The rows of a group lie close to one hidden flat surface of 7 dimensions, which may be shifted away from zero. Surfaces can cross.
In the rows, zero is written as 128.
Some rows, each with its group after it:
[135 141 130 146 148  97 132 131 142 145 131 142  80  96 150]
(4)
[102 183 112 123 106 115 106  77 134  79 121  71 115 144  98]
(1)
[150 102 136  81 124 122 115 119 122 108 154  94  87 121 105]
(3)
[134 103 135 144 136 120 127 137 119 143 124 126 134  88 139]
(6)
[ 72 102 121 164 149 111 133  84 110 130 106 123 158 176  49]
(2)
[129 151 123 129  96 103 123 127 101 139 137 119 152 116 107]
(0)
[146 119 152 120 143 104 112 127 167 118 149 129 101 130 177]
(3)
[157  75 161 117 194 156 151 106 172  86 159 138 111 129 174]
(8)
[105 125 133 131 131  80 104 124 128 127 132 119 127 142 121]
(5)
[156 117 167 141 112 160 149  58 198 168 130 146 142 183 108]
(4)
[136 135 142 164 139 105 110 139 174 155 104 136  99  92 203]
(7)
[125  92 141 137 179 133 136 122 153 118 134 142 120 143 144]
(3)
[109 161 127 163  83  91 105  70 154 182  90 108 114 142  86]
(8)
[105 120  94 104 124 152 112 145  92 104 106  96  99 120  89]
(0)
[155 159 139 137 100 165 159 110 166 163 130 161 152 157 138]
(8)
[157  79 126 163 132 199 169 142  93 167  92 142 182  62 121]
(4)
[118 118 125 112  93  93  84 146  88 103 128  86 174 101 139]
(4)
[114 171 118 137 116 105 127 109 137 142 127 136 103 151 100]
(0)
[118 150 134 200 153  98 149  75 153 149 108 133 115  96 124]
(1)
[ 96 136 124 154 152  86 130  77 141 153 114 130  64 150  56]
(8)
[118 113 129 122 135 112 114 134 117 105 135 111 145 119 130]
(7)
[115 193  77 153 169 196 164 115 130  71  86 107  83  95 147]
(2)
[ 95 105 116 153 171 121 120 112 130 113 101 115 102 129 110]
(7)
[154 141 137 105 139 181 183 130 158 126 163 186 141 182 132]
(8)
[121 127 150 149 143 116 115 125 175 125 122 140 138 149 180]
(5)
[121 125 111 139 144 146 147 146 114 129 123 142 125 125 130]
(6)
[152 122 131 109 101 152 111 171 112 123 119 109 162  86 186]
(7)
[ 68 137 107 178 121 105  87 116 127 137  65 104 140 150 106]
(7)
[159 103 139 110 131 143 141 161 133 160 146 164 110 114 145]
(1)
[131  91 164 160 158  72  87 139 162 112 129 112 138  91 217]
(3)
[103 139 118 149 139 123 133 124 133 133 117 147 137 157 116]
(1)
[141 143 120 137 139 132 144 166 119 137 132 157 124  97 173]
(5)
[119  89 145 136 138  96 101 162 124 115 123 124 166 120 177]
(6)
[116 110 135 118 112 107  95 139 122 116 133 106 155 133 142]
(5)
[168 140 140 136 106 129 149 125 119 158 145 133 136  66 143]
(3)
[137 127 122 122 118 156 132 154 114 108 121 121 166 115 163]
(2)
[132 136 147 137 114 124 121  95 166 135 127 127 137 160 138]
(8)
[154 122 154 138 124 130 145 110 161 153 150 162 139 146 136]
(5)
[ 87 103 109 134 131  85 103 144  74 117 119  97 130 103  99]
(5)
[127 115 126 104 108 135 124 133 103 124 139 117 156 145  95]
(2)
[168  70 163 144 119 190 136 118 157 164 103 136 193 118 164]
(4)
[140 153 116  95  74 132 114 116 112 159 125 107  96 125  70]
(8)
[124 109 121 117 132 178 125  94 149 106 104  97 120 162  99]
(5)
[110 136 103 122 137  81 101 145  94 119 125 103  61  80 109]
(3)
[121 165 137 153  99 121 132 102 169 163 119 151 142 172 123]
(8)
[157 124 152 144 113 110 131 114 125 141 137 107 154  72 152]
(4)
[136 136 129 154 136 148 153 142 140 141 119 161 151 125 156]
(1)
[126 145 162 138 101  79 120  83 154 126 162 129 191 167 125]
(0)
[106  91 135 152 176 115 128 121 140 113 123 135 118 140 134]
(3)
[110 146 101 138 125 139 138 129  92 123 113 122 144 117 103]
(2)
[116 142 118 117 124 120 109 168 130 126 123 140 118 144 162]
(4)
[108 101 130 144 108 149 118 142 106 131 101 123 210 140 132]
(4)
[121 164 114 130 117 152 130 129 132 109 112 127 162 144 145]
(1)
[ 92 155 120 157 159  87 137 135 145 159 130 181  89 167 123]
(8)
[132  93 134 129 195 175 164 123 151  87 134 152 121 154 147]
(7)
[135 130 126 163 124 133 135 148 113 153 103 131 149  75 160]
(7)
[137 139 132 150 121 112 139 124 117 150 130 131 130  91 123]
(0)
[128 141 116 141 136 120 125 107 130 129 113 113  81 107 113]
(6)
[142 190 125 163  95  87 161 119 105 196 139 171 136  93 104]
(0)
[143 124 131 113 134 143 141 126 128 140 143 135  97 124 108]
(2)
[115 163 114 105 102 128  77 131 116  47 110  47 143 103 173]
(1)
[117 135 110 124 161 163 136 166 141 109 121 162 114 160 166]
(3)
[139  81 141 112 145 150 133 109 119  99 136  99 134 112 109]
(0)
[ 87 121 106 149 153 161 141 166 107 103  96 151 192 157 153]
(6)
[123 178 111 155 136 159 148 146 159 153  99 171 103 140 169]
(0)
[154 108 140  91 150 159 152 116 155 118 159 144  92 154 114]
(3)
[127 129 131 137 139 170 156  98 156 119 121 146 156 173 125]
(2)
[138  63 158 124 146 113 123 118 142 152 140 143 122 137 114]
(2)
[101 164 110 117 107 108 133  80 129 137 143 131 115 196  42]
(1)
[112 137  87 104 115 133 148 146  48 131 135 119 110 105  42]
(5)
[152 160 131  89  84 161 153 117 118 119 164 137 156 160  97]
(7)
[ 88 161  97 131 130 140 144 102 115 125 117 142 117 183  57]
(1)
[171 163 164  85  98 104 137 115 159 106 209 144 155 158 158]
(7)
[128 140 103 151 137 175 161 146  88 122 103 132 157  93 128]
(2)
[144 124 133 157 112 164 145 118 126 164 101 138 164 105 130]
(8)
[139 140 128 121 115 134 131 151 126 131 130 132 135 122 146]
(4)
[ 94  84 121 143 138 105 101 146  77 110 109  99 162 100 115]
(6)
[155 125 140 137 167 162 192 141 150 166 153 210 115 149 140]
(6)
[127 111 137 132 128 119 122 135 118 136 134 131 148 129 131]
(2)
[140 164 116 127 103 177 175 101 129 151 132 158 144 160  74]
(6)
[151 158 138 127 115 120 143 116 150 144 146 140 104 119 134]
(4)
[111 139 128 128 136 113 109 144 160 122 126 142 118 170 163]
(1)
[ 96 125 112 178 159 133 149 108 114 144 101 137 137 120 100]
(0)
[146 126 133  96 118 145 137 126 112 108 157 126 145 127 112]
(7)
[140 132 124 136 173 149 122 152 164 106 104 122  60  85 202]
(5)
[121 108 137 125 117 117 102 142 116 114 125 108 172 119 153]
(6)
[118 139 144 145 143  87 126  92 162 135 143 136 100 151 124]
(3)
[128 127  97 122 143 166 151 150  96 121 111 127 123 109 108]
(6)
[ 89 187 102 168 118  79  98 165 134 154  84 146 106 119 177]
(0)
[ 72 135 111 159 154  99  98 111 139  95  93 109 124 157 124]
(5)

New rows. What belongs after each?
[138 196  85 106 109 195 151 148  97  80 112 109 131  99 142]
(2)
[108 113 133 137 104 123 112 100 124 135 114 115 178 168  86]
(4)
[154 195 119 141 120 159 166  73 150 119 127 116  97  99 114]
(1)
[ 90 134 123 123 139 105  89 105 145  73 118  80 115 158 132]
(2)
[117 123 123 112 119 119 120 131 126 135 134 134 126 161 102]
(1)
[133 104 146 140 154 123 155 132 146 157 146 188 149 158 132]
(6)
[101 113 120  91 123 126  80 131 135  74 120  72 115 161 121]
(0)
[131 143  99  93 142 179 145 172 125 122 123 155  82 152 127]
(1)
[112 107 130 132 155 145 140  89 148 121 122 125 108 170  84]
(2)
[131 103 152  72 109 110 100 154 139 102 175 139 167 199 144]
(6)
[140  87 128 134 146 160 168 119 113 159 127 159 127 124  84]
(2)
[136  86 117 101 150 153 157 155  86 138 149 157 113 125  85]
(6)
[137 126 111 155 129 171 179 100 105 173 101 144 128 102  66]
(8)
[125 133 111 104 174 178 156 159 155 110 132 173  73 179 142]
(3)
[ 94  91 134 107 134  92  95 151 110 106 148 122 159 171 116]
(6)
[123 140 105 136 134 146 131 130 112 121 102 104 104 100 116]
(6)
[126  87 122 129 156 179 110 115 141  94  86  74 102 111 140]
(5)
[169 112 164 148 118 154 173  84 138 153 150 151 194 118 119]
(3)
[ 89 168 135 157 106  78  95 144 162 153 118 163 177 195 167]
(8)
[125 102 144 105 117 127 120  86 127  90 147  94 172 162  96]
(0)
[135 117 158 166 150 127 138  82 189 133 126 140 133 152 155]
(8)
[167  83 146 110 132 157 153  86 135 162 140 127  82 114  65]
(5)
[135 104 165 136 131  92 108 105 177 140 147 131 123 150 150]
(5)
[104 137  92  93 128 121 104 191  96 112 121 125  66 127 128]
(4)
[136 145  99 121  60 159 131 103  66 180  90  90 127  86  24]
(8)
[182 165 134 129 122 165 179  90 157 173 139 147  58  95 110]
(6)
[138  72 157 114 103  96 102 149 105 130 150 120 195 121 144]
(6)
[104 153 114 112  85  70  51 185 111 112 108  91 135 115 183]
(0)
[107 107 129 147 134 122 126  84 127 132 114 108 129 144  79]
(8)
[151 152 102 114  76 187 132 122  86 117 103  78 147  73 103]
(6)
[111 116 133 156 169 119 151  93 149 139 123 151 103 153 102]
(8)
[121 157 137  93 115 110 122  96 167 102 164 129 125 209 108]
(7)
[112 111 114 111 115 145 114 146 120 125 114 126 146 158 110]
(4)
[135 164 147  97  74  65 111  83 131 136 179 110 139 160  71]
(0)
[ 91  58 114 102 138  84  76 162  55  94 125  73 126  97  98]
(6)
[127 127 123 135 141 136 158 116 105 124 141 142 154 124 104]
(7)
[125 102 135 145 139 171 117 116 158  97  90 104 169 142 172]
(5)
[113 115 141 163 191  52 137  87 138 124 157 135  58 113  99]
(7)
[ 94 153 114 156 103 132 113 114 136 135  96 126 174 168 125]
(7)
[142 118 123  88 166 173 145 160 150 107 143 148  66 149 144]
(3)
[122 140 152 169 139  86 101 109 179 134 115 129 133 132 183]
(6)
[146  84 143 145 127 159 150 128  97 126 126 129 215 108 127]
(3)
[116 165 105 139 132 133 131  99 144 124 109 117  87 131 105]
(6)
[174 125 158  98 100 175 135 123 176 128 150 142 170 159 172]
(5)
[100 100  92 106 158 189 155 159 100  99 118 146 129 168  89]
(3)
[ 97 192 110 152 107 123 126  68 129  86 105  80 160 140 100]
(1)
[142  95 146 180 139 164 152  91 143 143  96 127 191 103 147]
(8)
[120 161 108 126 103 136 128 146 118 138 114 135 134 134 124]
(0)
[155  92 149 105 119 110 122 138 118 140 156 127 128 109 132]
(6)
[ 95 137 114 132 128 109  91 135 131 104 107  90 123 130 147]
(6)
[149 180 103 104 103 167 135 172 109  95 127 115 140  89 181]
(2)
[170  91 156 108 140 148 165  77 127 123 168 116 119 107  92]
(0)
[ 97  67 142 150 159  99 127  99 122 155 121 140 133 154  60]
(2)
[134 159 144 134 112 113  82 133 173 106 105  89 121 110 215]
(6)
[142 106 140 130 138 133 157 113 133 170 146 168 114 145  94]
(2)
[122 109 141  97 139  85  91 142 140 108 149 113  81 145 139]
(6)
[150 201 143 197  92  94 191  61 106 162 154 152 223  74 104]
(4)
[162 146 136 101  96 142 138 107 126 128 147 115 123 105 109]
(1)
[132 139 114 118 157 169 147 176 154 138 125 173  78 155 163]
(1)
[115  70 144 140 161 135 135  95 145 135 125 133 128 165  88]
(2)
[123  84 142 120 102 122  86 137 111 114 112  85 182 117 141]
(4)
[157 100 121  93 172 168 164 169 112 118 155 162  82 106 139]
(8)
[107 150 120 135 102 109 112 123 122 123 118 123 164 152 122]
(0)
[150  93 138 117 150 147 142 131 125 127 140 129 107 103 134]
(3)
[135 134 128 150 101 136 127 120 128 161 102 121 146 111 124]
(8)
[103 116 109 182 179 145 142 118 124 116  88 124 124  97 142]
(2)
[121 129 114 123 133 123  95 160 126  98 101  85  91  84 176]
(6)
[123 133 107 118 125 115 114 115 103 123 115  88  77  95  89]
(6)
[122  61 133 127 137 159 134 129  86 105 125 112 196 124 105]
(3)
[116 170 119 158  88 110 111 120 139 168  96 126 126 134 126]
(7)
[114 111 140 141 144 102 115 141 152 150 131 159 126 162 143]
(1)
[165 126 162  94  79 124 147  86 136 165 184 147 156 165  61]
(6)
[140  83 137 143 160 125 125 118 122 139 109 101  87  63 134]
(8)
[ 86 140 118 179 132 120 117 121 128 118  84 115 181 135 145]
(6)
[114 197  79 101  75 120 124 141  84 151 125 125  83 130  54]
(0)
[181 129 141  60  57 156 121 131 111 123 158  93 151 111 116]
(6)
[129 148 120 101 126 117 124 187 135 140 146 172  98 157 161]
(8)
[148 103 130 126 124 163 154 123  99 132 136 129 175 110 107]
(3)
[148  39 129 148 172 217 148  72 134 128  71  82  91  88  74]
(5)
[178 154 113  85  73 200 149 135 103 128 130 103 133  87 101]
(6)
[139 141 124 135 110 161 153 120 126 143 121 144 170 133 122]
(6)
[119  91 117 169 191 210 164 114 136  90  77 117 152 108 153]
(2)
[167 122 135 152 112 131 141  97 121 164 111 102 110  44 110]
(6)
[117 109 124 114 126 139 117 159 109 112 125 122 157 130 144]
(6)
[119 184  94 119 111 139 138 138 116 144 114 139  87 141 104]
(0)
[113 161  97 132 130 168 138 130 112  79 102 105 159 124 138]
(2)
[134 114 137 108 130 133 116 118 140 105 138 105 117 134 134]
(0)
[174 168  99 110 101 218 183 117  93 116 122 110 126  74 102]
(1)
[ 96 133  98 122 159 137 122 150 115  95 109 125  93 142 128]
(6)
[162 161 144 120 109 121 139  90 154 140 153 122  98 114 123]
(1)
[ 94 154 115 134  97  99 110 126 121 154 119 133 133 164  96]
(8)
[153 122 144 122 136 121 127 133 154 150 142 142  81 108 145]
(1)
[ 96 113 116 181 149 121 139  78 110 159  90 118 124 118  59]
(8)
[175  89 151 111 159 214 145 130 177  96 129 127 125 130 183]
(2)
[161 151 143 152  82 141 129  73 166 190  98 111 107 101 107]
(8)
[145 165 139 124  86  86 131 110 132 154 161 133 146 128 116]
(0)
[104 168 118 136 127 131 139  93 159 110 123 134 147 189 115]
(2)
[129 124 129 127 123 136 127 141 134 138 117 139 132 131 141]
(4)
[113 138 146 201 170  74 145 103 148 157 128 165 144 114 154]
(7)
[106 131 116 170 114 112 121 130 109 169  90 133 145 114 111]
(8)
[118 128 119 139 143 127 117 164 143 141 114 152 110 138 167]
(4)
[122 116 111 133 152 175 154 106 118 108 105 115 116 128  86]
(2)
[126 189 135 163  99 111 104  78 180 126  94  94 119 120 161]
(6)
[132 136 129 135 111 127 121 118 125 130 114 115 140 119 125]
(6)
[178 103 160  80 114  94 128 119 129 165 187 125  60 106  86]
(5)
[126 120 152 145 134 117 130 123 163 143 135 156 151 164 156]
(2)
[ 52 148  78 184 189 110 104 134 114  92  52  96  63 106 131]
(6)
[ 61 149 100 137 142  89  97 152 113  95 109 119 124 173 122]
(3)
[ 95 132 115 103 125 139  95 168 127  77 116 117 165 168 171]
(6)
[103 121 118 167 129 121 109 129 107 127  88  99 156  90 146]
(6)
[121 135 139 120  88 114  83 127 133 104 111  82 179 126 161]
(6)
[140  95 157 138 168 137 133 116 167 109 137 135 133 136 173]
(8)
[142 143 149 122 114  76 111 123 137 125 162 126 141 115 158]
(7)
[151  94 177  99 124 100  95 167 165 120 166 146 161 146 220]
(6)
[135 155 118 117 100 138 132 119 128 133 128 128 129 143 109]
(7)
[103 113 136 101 122  97  80 163 148 112 136 126 135 177 162]
(1)
[137 152 141 118  93 120  73 154 182 124 110 100 126 132 209]
(7)
[195 155 152 124  96 133 162 119 140 158 158 144 133  68 159]
(3)
[128 118 128 131 146 136 133 157 138 121 124 145 134 135 159]
(6)
[126 104 144 127 132 137 131 112 145 135 135 144 158 168 120]
(2)
[160 164 144 117  79 181 155 122 155 138 139 153 202 164 151]
(6)
[ 90 114 138 138 137  64  90 119 136 119 129 120 153 169 128]
(6)
[ 99 102 134  90 108  92  77 162 122 118 140 123 148 184 127]
(1)
[168 151 169 129  92 127 143  45 194 156 156 131 149 169 108]
(4)
[120 102 155 146 166  98 133 140 171 145 152 191 139 180 166]
(6)
[127  57 146 149 168 105 132 155 103 149 134 148 132  91 141]
(6)
[115 117 113 115 134 114 100 149 100  95 119  86 101  86 132]
(2)
[138 165 120 129  95 129 109 130 146 157 107 118  88 114 139]
(7)
[108 129 104 152 123 150 149 162  82 150 108 164 174 134 108]
(8)
[124  92 142 164 160  97 133 100 117 142 127 122 129  86 110]
(3)
[153 145 133  94 100 132 116 126 135 114 150 109 115 126 132]
(1)
[116 124 124 123 124 111 121 104 121 116 135 104 122 138  93]
(0)
[101 180 102 148 119 150 120 120 142 104  87 107 134 142 145]
(6)
[119 135 119 145 142 122 130 119 128 125 117 118 109 109 128]
(1)
[106 107 129 126 126  93 105 105 119 124 131 104 122 141  83]
(5)
[ 86 144 111 145 145  93 133 146 125 139 129 169 125 184 111]
(8)
[148 107 138 122 160 141 140  98 156 121 144 129  83 128 122]
(8)
[148 168  91  67 111 230 150 188 120  94 124 144 126 153 156]
(1)
